The rows of a group lie close to one hidden flat surface of 11 dimensions, which may be shifted away from zero. Surfaces can cross.
In the rows, zero is written as 128.
Some rows, each with its group after it:
[119 146  92 132 129  85 111 132 143 114 187 134 145  89 103  92 156  98
 110]  C
[134  86 159 129 132 119 141 135 113 123 142 145 122 120 130 115 112 145
 126]  R
[148 136 123  64 157 128 145 135  98  99 136  81  93 143 156 100  98 119
 139]  C
[147 144 120 117 110  83 136 111 115  94 127 141 120 110 135 112 138 132
 120]  K
[152  92 150 118 151 125  95  89 103 161 111 148 127 121 105 158  99 100
 125]  H
[117 132 137 199 140 131 121 145 111 116 127 124 141 164 161 154 115 156
 136]  Y
[115 143 108 114 162 104 102 136 101 105 149 117 111 136 126 128 114  87
 120]  Y
[140 172 106 117 105 158 114 104 169 109 164 100 124 130 117 105 151 123
 115]  Y
[115  93 124 138 107  76 158 157 112 104 144 147 126 139 135  92 167 142
 151]  Y
[148 148 137 182 118  78 114 109 125  83 188 132 148  88 142 132 151 152
 113]  G
[114  75 144 109 104 166 145  65 194 209 121 160  72  72 122 149  85 162
 100]  G
[107 118 131 140 130 148 111 136 142 166 138 137 109 133 115 145 109 133
 117]  G
[118 158 127 166 135 135  80 132 130 114 173 149 107 137 116 116 100 114
  83]  G
[ 78 163 115 131 122 127  47 140 153 139 146 136 118 120 117 171  87  93
 120]  K
[ 93 121 140 164 153  85 108 149 128  95 191 133 130  96 175 125 107 139
 118]  R
[ 77 134  98 128 111 176 148 174 179 173 103  98 134 154  74 168  89 146
 181]  Z
[ 79 158  91 114 155 141 122 144 149 102 141 113 139 127 168 108 160  92
 113]  L
[146 149 132 125 156 126 156 153 113 141 138  98 145  97 113 130 129 139
 113]  Z
[156 118 131 167 144 106 141 113  90 132 127 135 137 137 130 127 187 129
 107]  L
[122 117 163 148 132 186 113 139 129 163  95 153 140 154 102 154 106 128
 112]  H
[141 154 175  43 112 174 132 130 143  82 134  89  87 117 176 115  84 156
 118]  L
[132  52 115 108 125 145 149 112 162 172 113 156 174 114  86  86 122 104
 170]  R
[ 98 145 130 123 129 109  95 138 108 136  95 168 127 122 115 158 149  88
  95]  Y
[150 176 149 121 112 145 130 101 136  70 107 115 135 116 163 147 105 153
 125]  L
[112 124 129 144 136 132 132 153 134 176 118 140 134 107 127 134 108 141
 123]  C
[129 113 100 184 142 116 177 111 124 145 112 134 125 138 107 144 136 155
 130]  K
[131 112 131 104 124 148 135 131 150 138 129 130 150 113 131  93 136 121
 138]  C
[163 220 124 135 112 108 113 140 106 141  96 132 130  98 114 150 120 135
  85]  F
[ 92 149 124 114 103  81 127 138 122  82 116 127 101 126 141 173 126 137
 143]  K
[ 84 152  79 158 151 101 150 164 143 139 179 100 117 108 128 130 138 136
 118]  C
[137  85 126  92 133  80 147 137  86 111 112 155  82 148 154  83  94 126
 147]  F
[ 98  99 129 122 162 170 138 132 139 116 111 116 175 148 131 133 157  98
 153]  Z
[134 100 144 116 119  90 132  63 126 126 121 131  85  98 141 190 110 151
 129]  G
[ 93  96 122 117 151 182 138 107 171  94 138 114 153 150 158 108 140 110
 150]  F
[117 128 122 116 132 123 152  99 127  58 101 155 174 126 111 124 215  89
 111]  R
[161 121 129  86 118 117 164 123 101 110 108 118 109 145 133  94 164 129
 134]  L
[110 185  86 102  86 138 154 104 176 106  80 127 104 118 148 128 113 145
 124]  G
[125  99 123  85 143 115 103 114 110  81 126 141 126 161 157  87 120  75
 155]  C
[ 93 124 105  95 166 132 142 152 159 149 176  79 142  81 108 141 114 116
 142]  Y
[102 121 116 144  94 139  85 160 151 149 140 151 130 164 139  95 135 115
 147]  R
[103 146 128 144 156 124  94 148 124 108 153 125 171 114 139 127 159  93
 114]  G
[110  54 122 159 178 166 178 123 137 135 147 116 149 162 139  96 140 132
 153]  K
[ 95  85 110  93 124 131 143 151 135 155 120 127  94 155 132 108 112 120
 159]  C
[148 151 122 101 113 151 121 117 146 144 112 123 152 111 114 121 152 112
 124]  H
[121 149 120 175 103 128 159 135 141 100 146  88 113 159 163 149 145 191
 150]  Y
[117  89 146 186 160 124 165 132  98 114 134  97 120 169 144 181 133 173
 155]  Z
[156 142 122 134 157 134 161 127 104  97 113  84 145 145 154 128 109 147
 158]  Y
[106 131  88 135 135  88 136 137 117 102 143 123 119 145 141 108 154 111
 139]  L
[141 115 117 169 118  78 131 110 100 150 127 157  95 133 109 139 147 137
 108]  F
[101 192  95 101 131 181 102 134 157 128 111  91 116 155  99 165 120  98
 119]  Y
[ 98 127 108 134 159 151 162 158 146 125 147 115 133 126 124 102 119 130
 118]  K
[104  96 120 154 146  89 121 151 108 130 165 138 134 133 145 106 165 113
 129]  L
[165 135 137 135  65 100 141 135 150 142 139 149 134  89 110  98 103 180
 144]  F
[137  63 155 101 138 148 122 109 135 152 170 129 120 117 118 102 150 114
 121]  Z
[111 100 173 122 156 176 117 161 116 135 160 115  95 164 114 136  99 134
 115]  R
[129 114 134 133 143 161 144 116 120 141  68 154 143 145 141 125 121 119
 121]  K
[113 146 147 105 110 114  77 150 148  88 166 127 155  98 131 129  87 116
 146]  L
[146  93 171 129 123 150 144 118  96 137  65 158  98 165 137 147 105 151
 123]  Z
[107 149 129  68  92 120 115 130 167 136 139 114 107  78 159 130 124 137
 127]  C
[107 157 127  82 108 133 144 150 155  78  94 153 188  91 118 100 137 106
 133]  R
[ 74  67 136 190 116 111 171 124 150 131 106 163 127 131 104 191  96 177
 164]  H
[112  80 126 121 110 119 165  93 133 136  77 162 100 137 115 148 126 139
 143]  F
[106  90 185 128 156 127 118 152  99 147 169 153  94 109  78 165 123 125
  71]  K
[138 161 121 138 183 133 157 144  94 143  80 147 172  96 138 107 161 100
  71]  C
[156 119 153 147 149 125 132 113 115 104 148 133 167 100 177  97 147 137
 115]  C
[147 157 107  92  98 151 161 143 152 160  87 109 134 122  84 125 111 146
 149]  C
[113 148 109 154 109 108 158 186 142 140 131 120 182 116 146 100 193 147
 149]  G
[119 162 122 108 116 127 156 130 145 104 113 114 135 103  85 163 121 141
 128]  R
[104 127 130 147 159 186 115 116 131  99 136  78 117 194 161 165 130 127
 146]  C
[ 83 153 112 164 133 146 108 129 187 121 168 140 153  87 160 108 131 124
  99]  G
[ 73 109 138 141 134 145 134 168 149 112 154 127 127 141 122 140 110 143
 142]  R
[120 109  84  79 129 154 134 121 158 124 120 116 154 157 108  71 155  76
 167]  R
[ 93  84 130 148 147 137 136 141 132 120 123 140 131 154 115 146  79 131
 162]  H
[137 160 126 124 128 122  89 107 123  91 119 144 148 119 104 144 109  97
 118]  L
[ 79 143 146 201 166 144  72 139 124 126 126 156 155 128 122 198  77 114
 100]  H
[171 137 138 115 136 147 134 113 128  97 144 106 171 119 165  75 162 124
 130]  H
[115 176  95 130 149 130 112 142 131  93 167  61 105 155 133 159  90 128
 147]  C
[148 133 107 103 142 127 146 104 100 124  94 127  93 156  94 134 130 107
 118]  K
[130 111 105 112 112 126 166 129 163 102 164 113 154 117 106  80 156 132
 163]  R
[132 130 120 123 119 155 151 117 126  80  98 121 142 177  90 142 152 119
 151]  Z
[116 157 101 171 126 118 134 107 158 104 148 115 166 106 130 144 155 135
 130]  K
[116 109 139 122 152 147 106  68 158  97 177 101 107 109 132 174  91 124
 129]  G
[160 111 157 150 155 149 150 132 105 141 124 111 153 133 123 134 123 150
 130]  Y
[175 107 168 108 173 179 133 105 116 147 128 118 162 106 123 109 132 109
 103]  Y
[128  93 143 140 143 119 152 131 107 143 146 100  92 145 128 159 126 156
 140]  Z
[128 135 105 144 137  98 104 122 115 104 167 126 120 140 112 123 127 108
 131]  C
[137 158 110 171  77  97 143 162 147 139 144 112 119 125 140 124  90 199
 167]  F
[118 137 134 163 139 127 135 159 133 144 114 155 181  97 114 126 119 132
 118]  Z
[156 128 126 136 103 116  67  99 151 143 182 189 152  88  81  60 154  77
  83]  Y
[135  75 138 109 135  56 132 101  95 134 173 113  76 107 125 163 137 139
 141]  G
[146 169 113 137 101  98 118 124 118 155 117 144  95 112  80 160 115 137
 101]  F
[108 136 115 101 139 151 121 162 116 101 115 103 113 187 192  88 128 111
 152]  H
[ 98 108 153 177 143 186 106 146 153 186 149 149 124 136 132 133 104 143
  96]  G
[136  98 120  68 153 141 172 113 109  86 132  96  82 169  83 120 113 110
 147]  H
[141 202 113 148 167 139 141 164 115 133 172  56 103 118 126 150 107 161
  94]  F
[ 95 100 105  95 155 103 131 164 112 161 102 141 137 124 102 131 118  85
 146]  Z
[124 110 127 143 161  91 125 121 109 111 144 131 145 107 172 118 118 120
 132]  Y
[172 141 102 112 135 166  68  72 124 150 100 118 109 180 129 122  90  80
 140]  K
[121  92 143 102 168 110 140 136  62 134  86 131  75 170 144 150 104 114
 129]  Z
[117 209 131 142 150 199 131 123 157 136 123  82 136 104 156 165 164 140
  61]  G
[131 143 139 122 107 157 121 142 141 124 114 130 149 138 150 106 135 133
 136]  R
[125  87 137 114 120 138 135 112 132 178 128 140  97 129  79 156 130 129
 123]  H
[125 143 134  91 121 168  88 131 159 128 133 143 156 111  84 112 104  88
 120]  L
[168 165 129 142 104 104 134 119 107 145 119 131 105 118 103 140 130 154
 102]  F
[108 141 138 103 142 174  83 156 164 124 184 114 149 108 141  88  98 102
 118]  K
[ 87  99 124 136 149  92 143 151 140 102 170 121 128 106 145 129  88 143
 156]  R
[137 167 118 108 158 109  94  77  96  52 122 140  87 141 140 135  92  84
  88]  L
[169 140 161 138 166 121  94  97  80  87 106 153 153 125 113 150  91  96
 102]  H
[129  81 110 154 154  35 148 126  64 155 126 187  88 120 114 107 148 109
  94]  F
[190 116 123 163 115 143 122 103 149 182 158 152 147 103  99  68 111 141
 113]  K
[161 125 146 101 118  93 145  74 107  98  84 182 151  83  94 130 171  98
  89]  H
[ 96 160  98 115 129 137 135 118 133 130  92 133  65 148 147 143 112 124
  97]  L
[100 126 127  94 102 151 124 134 148 128 110 120  62 166 149 136  81 148
 143]  Z
[127  97 152 158 113 177 145 139 164 177 170 124 130 122  97 122 152 166
 115]  H
[ 80 204  77 119 103 110  89 172 146 107 116 118 131 145 173 117 140 102
 139]  H
[128 150 114 131  87 104 126  95 139 117 116 133  85 132 103 176 119 150
 127]  F
[131 146 103 156 108 130 159 140 137 116 109 121 166 145  39 158 149 135
 156]  Z
[128 153  86 182 161 123 114 105 137 108 179 123 166 118  93 111 172  89
  97]  L
[141 108 137 147 122  45 209 124  97 124 103 151  94  76 153 140 115 198
 119]  F
[130 115 120 104 125 146  75 130 161 131 170 148 160 110 136  53 105  82
 136]  K
[155 120 120 141 154  55 137 141  43  86  68 155 131 168 145 128  89 114
 164]  Y
[ 96 138 146 100 161 142 135 113 153  79 153 114 126  75 157 141  96 127
 100]  F
[133 186 139 106 179 215 117  94 133  99 144  83  79 144 154 139 116 112
  51]  G
[ 95 141  91  92 133 150 148 163 162 137 177  50  77 150 105 142  93 149
 164]  Z
[175  92 120 157 180 137 150 113  86 102 200  63 103 196  84 116 136 133
 153]  L
[180 164 154 131 129 165 158 100 126 117 157  70 114 118  87 165 154 166
  96]  R

New rows. What belongs after each?
[109 114 117 123 122  62  92 102 121 102 139 163 123  97 127 145 122  97
 130]  G
[127 136 123 160 171 139 135 137 108 139 125 129 146 133 128 132 139 112
 101]  C
[116 141 100  83 150 146 144 117 136  94 119  91 127 143 103 133 136  96
 140]  R
[105 129 118 167 118  97 109 161 139 104 177 145 151 120 160  80 138 131
 134]  H
[ 97  51 137 134 161 156 139  79 124 128 140 129  71 180 126 159 132 119
 127]  F
[109 133 142 147 115  99 132 156 102 117 134 138 105 143 120 147 178 139
 106]  Y
[156 163 123 131  96 131 128 123 117 117 128 116  95 160  96 138 154 143
 114]  Y
[141  95 156 160 148 135 148 125 134 100 165 115 162 117 207  83 140 160
 142]  R
[114 121 155 124 155 173 128 115 107 144  90 124  95 157 124 184 133 120
  93]  H
[162  88 105 173 159 108  71  74 100 154 149 156 102 166 164  91  89  92
 129]  K
[ 77 160 120 167 132 166 125 175 160 109 111 136 152 145 147 134  76 147
 136]  Z
[155 137 134 123  90 129 143 133 142 115 156 124 131 123 101  97 153 151
 127]  R
[ 93  92  98 158 139 133 134 110 123 102 135 125 107 203 129 132 179 105
 149]  C
[163 143 115 107 114 136 153 113 133 131 102 135 134 121  97 103 132 126
 120]  K
[ 95 112 125 169 120 126 139 148 135 102 171 100  98 174 152 138 142 167
 152]  R
[ 92 147 101 211 149  60 145 155 112 105 158 109 115 122 193 156 108 177
 142]  C
[129 103 114 128  85 111 148 132 173 132 144 137 164 101 128  80 143 150
 171]  C
[113 112 123 142 119  84 151 127 135 141 154 131 116  91 166 125 159 156
 121]  G
[ 89 107 113 127 121 123  98 134 134 133 102 156 122 157 131 139 113  99
 154]  C
[ 92 127 144 107 137 156 106 171 126 128 135 122  96 159 124 137  85 123
 126]  R
[113  61 143 133 133 166 120 122 151 167 148 148 136 146 115 104 141 115
 137]  C
[108 157 112 125  98  93 106 110 156 101 122 168 149  83 122 129 132 110
 115]  F
[147 140 136 155  91 133 102 112 122 109 126 162 120 160 134 102 168 122
 102]  Y
[135 105 156 117 123 169 108 114 142 136 127 131 146 134 131 131 124 121
 137]  K
[134 159 112 120  98  92 133 114 130 121 114 147 112 102 125 128 144 135
 109]  G
[133 150  92 165 110  73 154 137 123 106  85 152 169 116 145 116 130 144
 155]  C
[134 131 165 172 198 166 136 100  93 115 138 116 133 130 213 129 193 130
  47]  L
[104 156 109 160  91  93 135 159 115 114  95 138 118 162 121 158 141 148
 149]  Y
[176  98 143 124 130 153 152  91 140 144 131  94 151 120 108 145 106 155
 167]  H
[128 129 115 181 151  99 141 157 104  87 186 123 130 144  75 124 122 139
 126]  Z
[127  68 175 146 115 171 137  92 137 182  48 169 191 126 120 185 181 127
 142]  Z
[124  63 167 116 177 188 132 104 137 153 161 137 128 118 108 116 124 105
  92]  F
[183 113 149 147 160 129 111 107  88 101 193  99 126 148  85 127 130 120
 122]  L
[115 150 108  73 119 113 127 155 144 103 114 129 148 100 140  93  87 112
 152]  R
[151 138 128 170 132 116  96 127 139 126 179 104 161 112 140 123  95 146
 150]  H
[145 118 144  95 160 189 112 108 124 144  84 105 150 151 144 142 111 102
 146]  H
[141 163 118 136  85 112  88 148 131 145  97 167 147 127 128 106 109 117
 133]  F
[165 185 120 127 127 128 155  98 115  94 127  92 104 125 132 140 164 149
  94]  L
[125 166 121 113 111 163 105 136 138 177 106  89 100 151 157 159 147 135
 127]  H
[137 160 132 140 133 145 133 108 134 111 105 113 154 119 157 150 146 136
 119]  R
[ 93 119 114 101 119 136 108 140 157 141 127 136 132 121 132 119 120 104
 143]  C
[151 182  89 131 103 113 157 114 136 121 163  86  72 126  88 140 147 159
 103]  L
[163  99 159 124 132 132 108  96 124 158 135 150 159  92 137 112 162 111
 105]  H
[142 152 129 136  86 115 154 108 120  95  81 131 110 150 112 167 138 161
 137]  Z
[153 151 142 110 130 143 137 117 120 123  85 117 133 122 154 136 109 140
 127]  R
[ 88  71 129 107 128 129 156  94 173 185 124 142  90  78 173 142 121 150
 118]  G
[161 141 139 130 149 139 151 148 111 183 113 127 136  95 102 123 103 143
  97]  C
[139 181 112 132  96  81 155  99 130  78  98 130 126  95 152 151 145 157
 120]  F
[138  98 121 104 137 132 124 125 115 167 133 153  97 136  49 116 112  97
 104]  K
[123  57 164 152 167 117 152 102  99 121 143 149 123 125 111 153 140 131
 114]  R
[177 169 103  87 119  95 135  78 106 104  80 126 127 115 131 120 149 101
 123]  R
[100 155 135 113 108 126 103 128 157  96 158 110 139 105 110 168 144 122
 130]  K
[ 96 150 115 133 126 130 100 124 119 136  84 137 103 160 111 186 124 105
 120]  R
[145 121 129 106 149 110 121 135 113  79 125 135 175 119 180  67 100 103
 159]  C
[110  18 188 118 199 146 117 107 105 155 155 100 155 122 159 184 148 112
 158]  G
[119  97 160  93 162 140 155 117 132  78 142 125 131 100 186 103  97 136
 120]  F
[134  77 156 184 183 154 106 148 113 161 171 136 163 138 119 116  93 122
 130]  Y
[144 157 133  93 154 122 111 112 107 109 136 120 119 111 138 121 146  92
  86]  C
[113 159  79 143 135 136  86  97 144 142 100 129 154 142 142 142 161  73
 129]  R
[111 152 177 108 136 162 132 145 112  84  87 144 140 128 130 159 132 125
  93]  R
[135  88 136 184 149 165 110 142 131 135 148 108 194 176  77 148 110 123
 191]  L
[123 111 139 129 119  92 139 107 145 152 120 141 176  55 146 156 186 135
 126]  G
[ 95 109  89  80 168 117 108 133 158 121 139 135 176  89 140  78  92  60
 153]  R
[138 156 153  56  81 139 145 126 134 106  65 146 145 102  83 145 154 116
 122]  K
[ 99 148  84 131 135 116  91 135 140 142 163  97  91 151 114 146 103 110
 143]  R
[ 86 103 112  87 161 127 154 124 129  80 153 125 103 140 101 117 152  88
 113]  H
[116 200 124 109  85 158 102 108 172  96 115 130 122 113 123 145 130 125
  97]  Z
[127 200 152  73 121 133 123 174 111  74 138  97  86 122 121 137  86 144
 104]  R
[138 112 141 103 107 110 127 140 100  87 141 149 100 160 124  84 162 117
 120]  R
[ 85 123 150 124  98 121  62 125 159 125 114 185 179  92 129 152 133  91
 131]  K
[114 162  86 136 141 145 114  98 151  95 117 140 137 135 114 120 112  92
 114]  L
[ 82 101 112 179 172 133 168 126 136 148  91 151 163 116 159 150 162 128
 114]  F
[ 90  82 143 106 131 139 111 109 131  96 123 113 123 170 142 175 139 108
 174]  K
[125 116 142 174 157 147  98 120 131 130 171 134 145 130 123 135 118 123
 111]  L
[126  92 110  99  93  97 161 140 144 153 143 140  84 119  79 107  87 155
 156]  F
[171 141 128 144 134 158 184 120 119 142  81 129 131 134 147  97 114 164
 111]  K
[103 127 117 109 131 144 142 168 129 189 121 107  93 143 116 140 141 133
 121]  G
[130 121 144 210 113  99 111  69 158  96 148 164 164  81 252 114 149 169
 115]  Y
[137 106 149  56 195 194 131 121 102 158  32 132 172 131 124 136  97  62
 129]  Y
[152 104 156  88 156 172 147 114 109 122 104 117 129 144 136 115 124 118
 126]  R
[ 90  88 117 176 151 135 146 166 132 106 158 101 136 182 177 110 113 155
 185]  Y
[134  85 151 102 144 180 160  90 162 128 130 103 144 110 156 122 134 140
 139]  G
[147 133 137 139 122 157 100 101 159 132 113 165 203  94 150  85 140 102
 116]  K
[ 75 142 107 155 143 145 135 149 157 160 153 119 108 120 169 127 158 138
  91]  L
[109 134 136 116 120 142  91 128 137 132  89 154 140 132 144 140 103 104
 133]  K
[ 83 125  83 128 139 144 141 129 155 115 114 108 139 157 123 140 123 114
 167]  K
[136 100 111 103 181 141 128  83 160 108 216  64 161  92 118 119 138 103
 148]  H
[171 163 140  99 107 141  95 113 140  96 111 129 183 102 134 108  92 114
 152]  C
[115 117  95 163 169 140 119 122 121 128 160 116 116 169 104 131 126 104
 125]  L
[119 142 124 150 136 121 125 114 144  97 168 109 145 109 129 141 151 131
 121]  K
[ 96 140 147 141 179 218 141 123 129 185 107  90  97 153 133 198 173 127
  65]  C
[114 123 127  72 132 181 100 108 143 104 121 113  99 172 119 124 102  88
 135]  F
[108 153 115 121 111 111 107 118 150 152 112 148 133  87 117 157 128 115
 109]  Y
[145 124 153 112 146 167 127 117 111 132 121 127 116 145 102 138 135 116
  99]  H
[178 137 110  95 142 141 106 103 120 120 166  99 130 140 155  54 155  91
 124]  R
[ 78 169 136 132 167 131  90 156 124  96 148 122 120 116 171 153 106 108
  87]  K
[119 151 129 102 145 136 131 111 121  81 139  99 108 137 175 127 173 114
  99]  Y
[139 130 123 163  94  99 113 128 118  80 148 163 133 156 141  75 178 126
 123]  Y
[129 149 116 108 117 140 121 139 128 144 108 125 122 140  80 140 127 110
 125]  Y
[134  77 131 100 192 168 122 122  91 131 155 113  87 191 114  95 117  80
 116]  L
[ 84 165 122 105 105 161 111 155 177 159 115  91 111 116 150 183  80 154
 152]  C
[110 126 125 181 174 110 148 138 102 133 132 138 134 119 163 131 160 128
  92]  C
[107 134 160 154 115 146 108 146 143 152  87 165 145 118 171 148  91 151
 119]  K
[ 96 130 137 156 117 107 121 103 122 124  82 139 119 131 172 211 151 145
 132]  Z
[122 172 135 145 146 178  87 113 145 107 124 115 164 133 110 173  98 107
 117]  L
[120 183 144 122 120 135 108 106 146 104 127 100 127  94 194 176 143 147
 104]  C
[131  91 128 164 167 112 139 116  92 130 112 169 160 136 165  90 203  91
  96]  L
[128 167 143 112 174 171  83 101 128 106 115 117 186 105 179 133 172  70
  85]  H
[140 157 149 152 196 150 101 143  77  96 106  89 134 165 186 163  47 128
 136]  C
[146 143 123 153 152 117  79  98 102  62 180 101 123 173 130 137 121 101
 137]  C
[187 147 150 147  81 108 124 102 111 130 131 129  93 130 122 142 117 179
 120]  F
[143 108 135  86 173 164 114  93 120 127 132 117 139 128  86 138 109  78
 123]  H
[126 113 137 125 134 159 160 129 149 120 144  91 133 132 150 120 135 156
 147]  Z
[134 170 101 139 114  63 130 117 131  44 153 149 168  81 116 101 146 114
 120]  H
[111  81 142 146 122 104 165 126 145 159 119 174 130  80 120 132 110 159
 124]  F
[ 71  99 113 112 111 148 125 133 168 178  97 160 129 126  77 156 133 101
 133]  H
[ 94 128 139  64 113 177 131 167 161 133  92 136 140 130 102 121 106 109
 144]  K
[112 104 126 186 113  92 128 156 130 113 181 145 145 134 133  96 150 148
 143]  Y
[132 143 114 129 104 124 126 143 150 146 157 112 141 114  78 131 142 136
 140]  G
[143 111 112  95  83 157 126 134 141 150 102 143 123 178  97  83 156 108
 153]  R
[164 133 163  84 109 133 102  92 105 110 138 122  38 146 103 161  73 140
 107]  F
[119 152 130 112  95 104 170  97 142  75  82 123 103 107 163 168 111 176
 139]  F
[134  70 136 150 131 131 159 120 137 137 146 111 118 145 114 145  87 171
 180]  H
[114 122 119 113 117 141 168 119 158 165 127 118  85 106 160 118 134 161
 107]  G
[158  92 133 120  98 135 158 133 153 189 145 127 150  97  44 123 152 146
 146]  Z
[110 146  95 149  94 131 133 150 171 121 150 154 126 134 126  63 108 139
 126]  G
[159 128 126 161 129 169 173  90 139 144  83 115 151 142 112 152 148 157
 132]  K
[164 143 131 174 161 123 152 144 110 104 160  91 162 120 156 104 101 166
 145]  C
[ 95 134  96 132 109 133  79 151 159 152 140 150 136 143 102 107 105  93
 143]  F
[156 137 138 138 128 135 159 108 109 128 102 119 105 137 122 152 129 158
 112]  K
[121 134  98 139 149 153 129 120 151 133 138 123 149 129 115 106 125 106
 127]  K
[135 106 142 122 165 136 105  91 117 136 140 122 135 111 139 148 137 100
 114]  H
[142 189  80  90 121 117 105 108 151 118 107 126 159  92  93 120 108  81
 131]  Y
[115 162  86  97 103  90 135 113 145  93 136 112  91 114 122 136 123 126
 138]  G
[114 148 146 150 172 164  61 140 117 131 142 124 153 139 163 139 115  89
 100]  H
[137  58 129 104  97  90 176 158 134 194 190 122  79 105  47 109 131 171
 153]  Y
[140  89 166 144 132 148  85 105 138 155 173 165 129 110 106 114 115 117
  94]  F
[119 130 124 119 131  95 143 131 106 120 126  83  92 138 141 181 140 151
 153]  G
[145 101 128 111  94 101 134  98 118 118 112 129  98 151 102 157 134 136
 163]  K
